The rows come from 7 hidden closed curves, with some noise, and rows from the same curve form a group. Each curve winds through 8 dimensions. The rows are also pushed far along 5 directions, which tell nothing about the answers.
In the rows, zero is written as 128.
Known rows, each followed by its group:
[ 87 122 178  98 100 121 145 129 157  96  90 198 101 127  82 137 116]  Z286
[115 122 181  93 104 127 130 102 139 132  93 160  70 144 120 127 151]  Z286
[ 89 149 137 145  70 123 124 176 139 125 185 106 160 106 100 124 125]  Z286
[201 123 113 121 119 143 106 123  89 165 138 117 110  97 155 120 144]  Z509
[154 126 151 129  75 116 120 159 110 109 134 158 133 131  80 106 148]  Z774
[150 135 159 103 113 139 127 128 138 114 113 151 101 132 121 140 115]  Z887
[ 89  92  87 125 177 102 159  83 163 105  60 149 136 169 125 114 148]  Z509
[172 100 184 115  72 157 109 135 117 153 129 144  74  77  61 111 122]  Z509
[124 157 122 138 117 171 120 115 133 172 182  62 131 121 145 134  89]  Z767
[ 86 135 178 126  89 103 119 135 169 106 125 150  75 141  54 130 105]  Z393
[164 140 108 136  62 100 135 160  71 131 154 143 156 121 122 122 166]  Z286
[185 135 202  86  41 164 121 156 129 184 168 127 107  61  89 115 109]  Z774
[101 100 185 105 134 145 119 111 135 131  79 167  65 158  90 128 101]  Z393
[185 118 103 137  94 132 123 115  44 209 123 135 123 158 122  88 166]  Z286
[ 93 146  88 161  95  96  63 141 112 131 137 138 152 156 157 105 159]  Z84
[138 114 103 142  99  77  73 138  88 107  93 170  96 156 140  99 216]  Z509
[106 146 141 110 169 148 108 112 197  93 130  82 100 124 194 165 108]  Z509
[184 114 149 123 123 191 112 118  93 208 137 116  96  99 123 109 119]  Z286
[148 128 100 146 155 151  98 145  95 153 142 103 143 116 182 129 140]  Z887
[132  88  85 122 124 119 141 116 113  88  77 150 124 174 141 110 192]  Z767
[ 90 134 122 140 152 117 163 137 169  92 156  86 167 128 125 157  97]  Z393
[135 134  87 128 106  87 141 124 147 134 139 131 173 109  99 101 119]  Z509
[143 106 137 116  88 108 103 114  72 149 116 151  99 126 119 104 158]  Z774
[122  74 117 116 117  99 109 125 111 113  70 161  95 175 118 104 168]  Z393
[137 155 149 113 112 160 151 123 101 173 166 123 142 105 139 150  80]  Z887
[ 93 113 166 107 111  97 137 115 170  53 110 142  85 118  81 155  98]  Z887
[156 129  95 123  84  93 152 147 117 102 180  94 183  93 109 123 117]  Z84
[182 116  94 139 182 162 141  89  87 134 130 100 131 109 165 141 123]  Z774
[ 97 172 131 140 151 163 114 116 151 153 164  97 138 110 156 149  72]  Z84
[127  60  52 140 192  94 191  93  84 147  89 120 145 168 121 121 144]  Z767
[124  87 169 108 149 158 143 109 154 146  85 134  62 140 100 129 125]  Z286
[ 68 154 130 136 194 117 151  97 221  90 132  94 125 123 157 166 111]  Z393
[153 134  79 152 142 132 113 109 115 143 120 109 125 156 184 133 167]  Z84
[ 88 164 180 107  72 107  85 131 208  90 149 125  98 120 109 128 119]  Z887
[ 94 124 174 111 130 149 110 124 129 147 132 119  69 133 149 149 116]  Z767
[131 131 122 114 136 133 135  85 170 137 147  79 124 100 137 144  78]  Z84
[ 97  86 167  93 124  94 156 106 153  63  73 173  96 163  86 130 142]  Z774
[152  82 123 144 123 124 110 121  67 129  99 139  89 151 109 108 177]  Z84
[132 137 169  95  72 131 146 154 182  87 145 137 131  95  80 139  94]  Z767
[118  81 121 108 184 110 159  87 152 103  74 136  82 137 116 143 118]  Z509
[165 103 174 111 125 138  93 119 110 147 101 161  55  99 105 122 129]  Z393
[145  86  80 141 137 130 169 121 101 129  79 155 162 158 135 105 201]  Z286
[157 140 175 110 120 181 141 140 158 166 193  55 136  55 126 145  73]  Z774
[ 90 145 105 128 127 116 140 154 147 113 178  93 196 108 135 134  85]  Z393
[126 138 157  98  84  92 146 145 158 116 153 146 146  79  88 138  88]  Z887
[ 72 157 170 114  56  93 108 159 171  88 157 137 120 139 103 142 114]  Z767
[127 127  94 145 176 122 138  95  93 122  99 145 110 162 150 141 134]  Z774
[126 147  93 161 125 140 121 132  90 172 166  81 172 137 156 109 153]  Z286
[ 89 132 130 123 174 145 173 132 151 120 147 111 166 105 143 163  78]  Z767
[ 99 132  95 134 140  74  99 123 136  66 121 116 127 158 185 148 162]  Z887
[137  92  81 159  99  74 145 152 130  88 150  93 149 117  50 102 142]  Z84
[152 121 163 117 199 143 135  61 125 156  86 150  65 109 132 154  89]  Z509
[159 159 187 111  53 150  99 145 111 174 190 126 103  64  88 138  55]  Z84
[188 157  87 130 138 130 116 118  82 170 146 124 159 120 171 122 116]  Z887
[123 128 127 157 143 161  87 144  96 128 103 149 118 154 173 127 175]  Z286
[132  99 100 152 111 101 122 125  74 147  96 158 112 183  89  93 173]  Z393
[127 126  98 127  56  76 130 156 125 117 136 137 140 137 124 115 189]  Z286
[116 125 129 126 132 131 194 112 150 126 153  96 129 125  91 164  70]  Z84
[114 124 119 125  80 108 133 135 133 145 162 111 127 125  95 122 115]  Z767
[116 145 128 146 104 110 142 180 139 100 172 115 166 111  96 132 128]  Z393
[133 108  84 139 140 105 143 151 160  98 158  83 188  81 105 109 114]  Z84
[144 172 202 113  84 182  74 155 111 135 150 139  79 122 156 150 117]  Z887
[157 163  97 144 168 133 122 138 131 189 179  69 163 103 168 131  95]  Z509
[158  95 142 133 146 176 126  98  77 200 113 129  99 114 125 114 132]  Z393
[107 107  83 156 177 129 184 105 114  92 107 130 144 164 120 153 121]  Z767
[119 125 168  90  69 108  86 136 136 103 106 165  81 152 127 125 139]  Z393
[169  81  91 141 156 160 138 107  63 197  95 139 120 148 130 100 154]  Z286
[124 139  98 125 108  73 155 140 127 118 145 134 161 133 103 124 116]  Z509
[197 151  72 147 141 129 106 122  97 146 164  88 184  94 173 111 132]  Z774
[ 86  97 132 122 170 131 168 128 171  67  84 159 124 131 126 155 137]  Z286
[168 139 161 104 150 197 107  96 112 162 151  83  85  96 183 163  75]  Z509
[122 120 220  74  93 138 104 139 147  93 120 154  64 101 118 149 111]  Z84
[153  99  89 134 171 122 170 119 112 110 103 141 146 108 133 141 133]  Z286
[159  99  79 147 145 119 175 109  48 154 106 145 161 169 122 122 141]  Z767
[ 99 100 133 128 106 101 149 115 152  67 105 142 113 137  83 134 136]  Z509
[ 89  81 141 104 112  81 161 122 180 100 104 146 111 113  65 125 119]  Z887
[173  91  96 134 192 160 179 113  56 181 109 144 162 104 143 128 121]  Z767
[190 122 127 139 117 174 120  95  79 162 102 174  93 116 102 116 124]  Z767
[ 85 152 120 134 139  95 130 148 180  82 159 104 155 144 128 139 112]  Z774
[124  88  79 138  84  88 183 135 141  82 139 113 187 111  56 104 135]  Z774
[111 111 135 118 158 102 142 118 177  86  94 121  93 138 135 149 146]  Z286
[160  98 118 117 191 170 174  83 135 179  84 138 123 118 106 118  92]  Z393
[ 93 160 191  86  88 143 107 138 199  89 130 133  93 130 162 160 126]  Z767
[133 142 194 126  64 119  60 132 115 113 127 167  57 109 107 128 153]  Z509
[106 155 140 138 157 147  57 137 164 106 136  91  98 136 209 146 148]  Z887
[144 140 160 113  39 112  65 156 111 141 121 159 109 139 140  94 194]  Z774
[113  67 141 100 110 101 173 134 165  97  77 157  95 156  79 118 172]  Z774
[107 156 192 121  98 182 107 144 172 113 159 125 112  96 103 134  94]  Z774
[170  89  62 141 128 101 165 140 119 113 134 114 175  96  81  97 145]  Z84
[191 103  96 124 134 138 145 105  78 185 102 129 155 137 154 100 169]  Z774
[125 101  77 134 129  86 159 132 116 104 129 129 174 108  89 121 104]  Z887
[112 113 129 123 137 120 116 108 130 137 113 133 109 123 143 125 145]  Z887
[154 155 145 113 121 168  85  94 135 186 145 101 101  97 167 128  91]  Z393
[151 112  75 133 144 109 171 124 127  97  99 132 165 141 129 122 150]  Z509
[133 161 138 121 146 132 166 104 172 136 170 100 153  68 116 156  63]  Z393
[ 78 131  97 121 110  74 129 130 173  86 127 134 145 154 119 126 121]  Z286
[206 109 120 102 130 150 179 104 101 168 104 148 118 103 119 127 133]  Z509
[125 147 164 104 148 153 176 100 162 141 161  89 111 105 134 177  62]  Z887
[105 125  88 135 161 125 118  90  94  94  67 158 140 206 169 109 165]  Z767
[154 106 149 109 129 165 161  88 132 133 110 127  69 130  76 136  85]  Z767
[149 114 132 114 122 144 158 143 122 188 138 135 141 111 101 117 108]  Z887
[167 154 121 136  30 124 122 152  78 178 176 146 164 108  87  92 143]  Z393
[155  97 120 128 116 143  93 123  79 144  91 160 124 135 143  85 190]  Z84
[138 147 108 123 144 156 109  98 131 139 129 115 130 120 166 127 111]  Z767
[130 162 178 114  68 149  67 144 156  80 157 125  94 101 148 138 142]  Z774
[122 109 100 132  90  94 149 104 153 102  98 146 128 151  67 101 146]  Z84
[172 148 160 124  68  98  86 145 108 147 147 157  86  90 113 122 162]  Z509
[153 154 155  96  74 116 102 129 110 143 144 136 100 122 158 135 142]  Z774
[150  91 137 108 202 138 138  68 121 122  78 136 104 110 129 128  92]  Z84
[118 143 170  87 184 158 118  93 168 142  81 160  75 143 183 156 106]  Z887
[ 88 179 149 123 100 152  69 138 183 125 135 123 111 151 175 123 143]  Z393
[148 152 151 141  91 136  90 158 124 128 167 124 129  90  99 124 101]  Z84

New rows, each followed by its group:
[ 82 118  87 128 113  80 149 137 168 100 113 134 147 147 122 127 148]  Z286
[122  97 125 114 149  87 134  90 148  73  88 138 115 131  89 119 114]  Z84
[114 100 137 113  80  85 153 128 144 130 110 143 119 147  52  92 148]  Z286
[173 119 157 120 124 202 164 138 101 172 150 128 130  62 120 141 109]  Z286
[132 129 178 104  73 147 134 124 125 140 156 129 112  82  79 125  90]  Z774
[205 113 127 129  74 115 132 136  99 167 131 151  98  94  60  98 150]  Z393
[110 150 138 132 173 169 125 117 125 156 172  79 158  95 154 152  45]  Z393
[131 113 125 115 159 127 132  95  90 113  93 152 105 129 157 152 122]  Z887
[ 87 133 129 126 181 136 119 109 141 103 108 128 122 131 170 156 101]  Z887
[150 163 106 145 140 174 124 135  81 207 176  98 179 119 181 129 109]  Z887
[149 126 108 151 148 173 131 128  55 161 156  95 145 129 134 121 112]  Z767
[171  94 132 100  97 129 121 122  84 158 114 147 101 126 112 116 119]  Z393
[150  86 139 107 127 146 172 139  96 168 119 150 143 100  93 118 116]  Z767
[173 143 105 141  46 106 110 174  81 157 179 104 140 103 142 114 189]  Z286
[135 114 104 133 106 106 157 148 138 144 151 117 151  77  83 120 117]  Z286
[110 130 148 113 145 121 161 137 189  89 183  69 171  50  73 144  25]  Z84
[114 154 164 131 122 165 101 126 108 149 170 102 104  98 144 150  90]  Z887
[151 133 160 131 100 142  96 136  85 131 146 143  75 106 107 132 122]  Z774
[ 84 110 124 139 147 107 128 119 163 120  96 132 107 164 134 122 176]  Z509
[144 108 147 130 172 162 173 126 110 130 110 144 112 119  95 146 101]  Z84
[116 122 120 144  99  81 147 151 139 144 132 149 140 121  69 101 153]  Z509
[125 177 154 111 129 147 100 133 144 125 156 123 126 116 171 151  92]  Z393
[138 140  85 158  90 104  82 103 104 117  97 150 121 179 139  90 199]  Z84
[156 129 156 117 140 196 142 110  97 186 140 137 130 100 113 126  73]  Z286
[148 162 184 100  75 125  78 127 114 130 113 191  60 138 129 128 145]  Z393
[123 125 111 128 150  96 138  97 141 109  91 162 127 131 140 123 164]  Z393
[152 127 164 121 111 136 120 112 107 117 135 127  84 102 101 145 104]  Z887
[100 164 153 114  93 137 114 154 150 130 165 107 123 136 158 144 128]  Z509
[137  98 134 122 150 114 180 116 128 103 120 129 143 128  79 132 102]  Z774
[135 124 158 118  75 112 170 162 153  96 193  94 158  74  42 136  70]  Z774
[ 82 122  88 132 200  90 149  88 140  88  60 163 111 208 164 143 153]  Z774
[142 141 137 137  88 145 110 130 115 174 146 145 111 100  87 114 103]  Z84
[117 141 115 134 119 113  79 147 100 134 152  93 134 153 201 127 167]  Z767
[123 119  90 132 129 119 161 116 150 117 140  86 152 115 133 137 123]  Z774
[168 108  97 134 164 184 124 103  91 152 106 118 118 129 165 117 149]  Z767
[112 143 183  82  76  97 115 134 161 108 126 146  76 128 128 147 129]  Z774
[102 124 210  85 102 144 135 120 186  70 120 152  71 111  89 155 100]  Z774
[123  96 137 135 128 124 114 136 106 143 110 129 111 154 123 104 171]  Z774
[143  70 134 106 191 158 218  88 144 165  93 133  98 104  98 161  88]  Z767
[155 122 145 111  56 124 106 107 125 141 122 144  95 117  88 102 138]  Z84
[ 83 132 171 107 132 111 150 112 229  88 109 134  74 124 101 155 121]  Z393
[102 175 158 133 181 157  79 118 127 172 165  98 112 110 208 162  88]  Z887
[176 105 165 110  65 125 158 170 108 159 172 129 135  50  60 128 104]  Z887
[188 109 124 109 115 119 137 105  56 168 123 129 107 124 149 129 148]  Z774
[132 128  83 158 176 138 118 113 107 145 108 126 157 148 155 114 131]  Z286
[157 127 190  89  80 149  80  88 125 155 107 156  47 107 123 122 119]  Z84
[148 140 143 116  76 139 157 141 185 115 172 115 139  63  47 134  58]  Z767
[ 71 117 107 116 113  85 158 143 174  81 115 149 165 156 102 116 131]  Z393
[172 128 101 139 137 168 155 113  97 194 142 112 119 118 143 145 114]  Z84
[189 120 166  99 152 168 148  60 104 199 108 148  71  94 110 132  85]  Z887
[142 123 170  93 118 142 117 115 143 102 106 146  85 129 124 143 103]  Z509
[150 102 126 104 130 146 133  80 106 169 103 133  91 127 144 127 129]  Z84
[142 128 138 108  60 112 138 164 166 124 165 101 166  99 102 107 139]  Z774
[122 121 177 119 178 171 135 108 131 143 107 125  90 118 173 166 119]  Z887
[150 131 162 103  88 121  50 105 118 130 108 160  75 112 142 108 142]  Z84
[163  97  54 159 167 125 147 144  94 148 138  87 177 120 146 117 140]  Z887
[164 139 128 159  62 129  69 169  83 136 188  91 120  99 110 105 156]  Z84
[199 137  91 145  73  86 103 132  57 164 137 174 131 113  85  81 161]  Z393
[113 124 157 116  99 141 132 154 169 101 142 138 136  78 100 129 121]  Z286
[153  62  80 145 147 101 178  95  92 151  94 127 144 142  81 106 142]  Z393
[151  94  66 140 156 125 182 138  82 166 136 107 207 115 134 110 133]  Z767
[117  95 112  94 108  97 171 118 158 108  92 164 127 130  77 114 116]  Z887
[ 93 119 154 115 130 130 146  98 158 111  75 168  55 177 121 158 135]  Z84
[129 130 124 132 163 132 119  94  89 148 132 111 122 124 153 135 107]  Z774
[ 71 144  87 154 146  95 107 132 139  92 143 101 168 143 152 131 119]  Z887
[117 122 135 123  75 125 116 165 164 106 168 101 163  86  97 106 122]  Z84
[ 98 115 127 132 232 148 164 107 143  98  93 131 116 145 148 167  95]  Z84
[153 110 102 118  79 101 115 150  92 132 130 141 153 140 108 102 134]  Z393
[126  97 139  95 105 129 188 115 170  92 107 136 113 118  71 139 100]  Z887
[119 136 177 127 124 178 120 153 147 147 165  94  94 101 147 161 109]  Z767
[102 154 148 146 174 156 133 106 159 140 119 129 121 123 135 138 119]  Z393
[150 134 193 104 102 155 121 144 119 158 144 141 102  78 129 150 108]  Z887
[132 103 149 127 119 114 132 120 120 108 136 116  87 108  72 132 107]  Z84
[160 168 146 114 108 134 115 113 103 167 167 129 137  86 153 142  92]  Z887
[147 131 165 116  62 137  78 146 120 133 133 130 113 119 142 105 176]  Z774
[174 143 106 126 175 154 138 117  96 207 130 116 140 127 174 122 124]  Z509
[113 102  99 118  88  88 140 136 133 114  80 186 134 174  87  88 179]  Z393
[129 118  79 135 156  75 145  85 104 110  76 159 118 195 148 127 166]  Z393
[110 158  89 146 158 145 104 129  99 146 166  92 193 133 206 132 113]  Z393
[169 126 111 138 190 138 135  89  77 149 108 141 103 127 147 152 100]  Z84
[151 105 117 138 102 164  84 140  82 113  87 159 111 163 148  89 207]  Z767
[140 162 116 131 102 151 116 140 116 179 178 100 138  93 164 139 114]  Z286
[102 127  93 122  75  79 121 172 173 101 134 123 181 157 111  93 159]  Z509
[ 88 103 116 112 178 117 150  83 170 108  65 134  90 165 160 145 146]  Z774
[157 145 131 125  70 120 113 152 157 101 139 143 130 102  95 111 144]  Z84
[110 155 200  86  55 130  65 120 186 122 131 146  73 104 125 127 108]  Z393
[122 116 149 104  84 115 126 119 101 115  94 177  92 167 142 132 177]  Z887
[163 117  54 147 134  90 172 114  73 131 114 148 191 132 127 112 158]  Z286
[148 137 129 125 122 102 172 110 141 141 148 129 113 106  57 139  76]  Z393
[126 158 101 165 164 133 118 118 109 186 188  66 154 114 167 141 106]  Z509
[142 157 172 128  90 146 121 128 125 158 137 166 109 100  90 118 127]  Z393
[109 119  74 123 100  96 159 134 157  88 138 110 177 136 127 125 136]  Z887
[101 136 101 162 119 143 123 127 127  94 124 151 139 151 123 132 144]  Z767
[137 148 110 123 102 103  96 126 144 115 124 155 132 111 129 114 129]  Z84
[113 146 105 149 118 127  81 130 125 108 105 164 153 169 155  92 184]  Z774
[128 112 128  97  79  85 162 124 170  62 118 145 137 121  89 130 135]  Z774
[116 183 131 126  83  99 109 158 138 120 189 110 155 111 132 137 100]  Z509
[172 124 135 135 123 132  94 104  52 147 131 136  95 115 122 114 130]  Z84
[158 117 158 125  99 143 106 140  57 203 122 156  92 136 113 101 151]  Z774
[159 118 139 118 160 154 164  88 144 172 125 112 111 111 101 128  89]  Z887
[ 71 165 161 113 113 138 134 118 193  81 152  94 105 151 133 169  80]  Z767
[133 144 142 137 157 131 165 128 153 156 133 127 136 105  97 138 100]  Z509
[162 128 142 125  99 167 121 106  86 186 115 163 107 116 104 106 123]  Z84
[121 113 118 127 151 122 127 101 141 152 111 117 118 155 149 122 142]  Z509
[113  78 133 103 184 146 199  94 179 118 102 105 116 105  95 144  86]  Z84
[115 139 167 119 171 213 133  91 117 179 113 132 101 149 165 149  94]  Z286
[119 109 122 115 161 100 119  96 117  91  89 143  84 154 168 154 149]  Z887
[101 134  75 141  98  78 160 153 132 109 153 123 211 142 109 116 126]  Z887
[133 141 152 116  81 133  50 130 113  94 120 135  86 162 184 129 173]  Z509
[147 129 169 114  94 158  97 122 108 144  94 198  99 132 100  93 152]  Z774
[146  96  96 130 140 111 153 129  75 122  96 180 152 128 124 124 151]  Z767
[104 145 153 128 173 157 102 108 171  80 137  90  92 119 179 168 110]  Z774
[119 154 139 122 110 160 126 132 168  94 147  90 130 128 148 149 111]  Z887
[142 132 151 119 111 152 129 147 129 179 141 133 127 118 116 117 120]  Z887
[106  92 132 118 173 156 174 109 142 126  90 123 119 154 106 135  99]  Z509
[ 71 143 171 124 159 132 141 120 187  64 136  96 124 143 141 169  93]  Z774
[153 105  81 124 108 113 170 129 110 158 124 147 162 129  82  94 132]  Z393
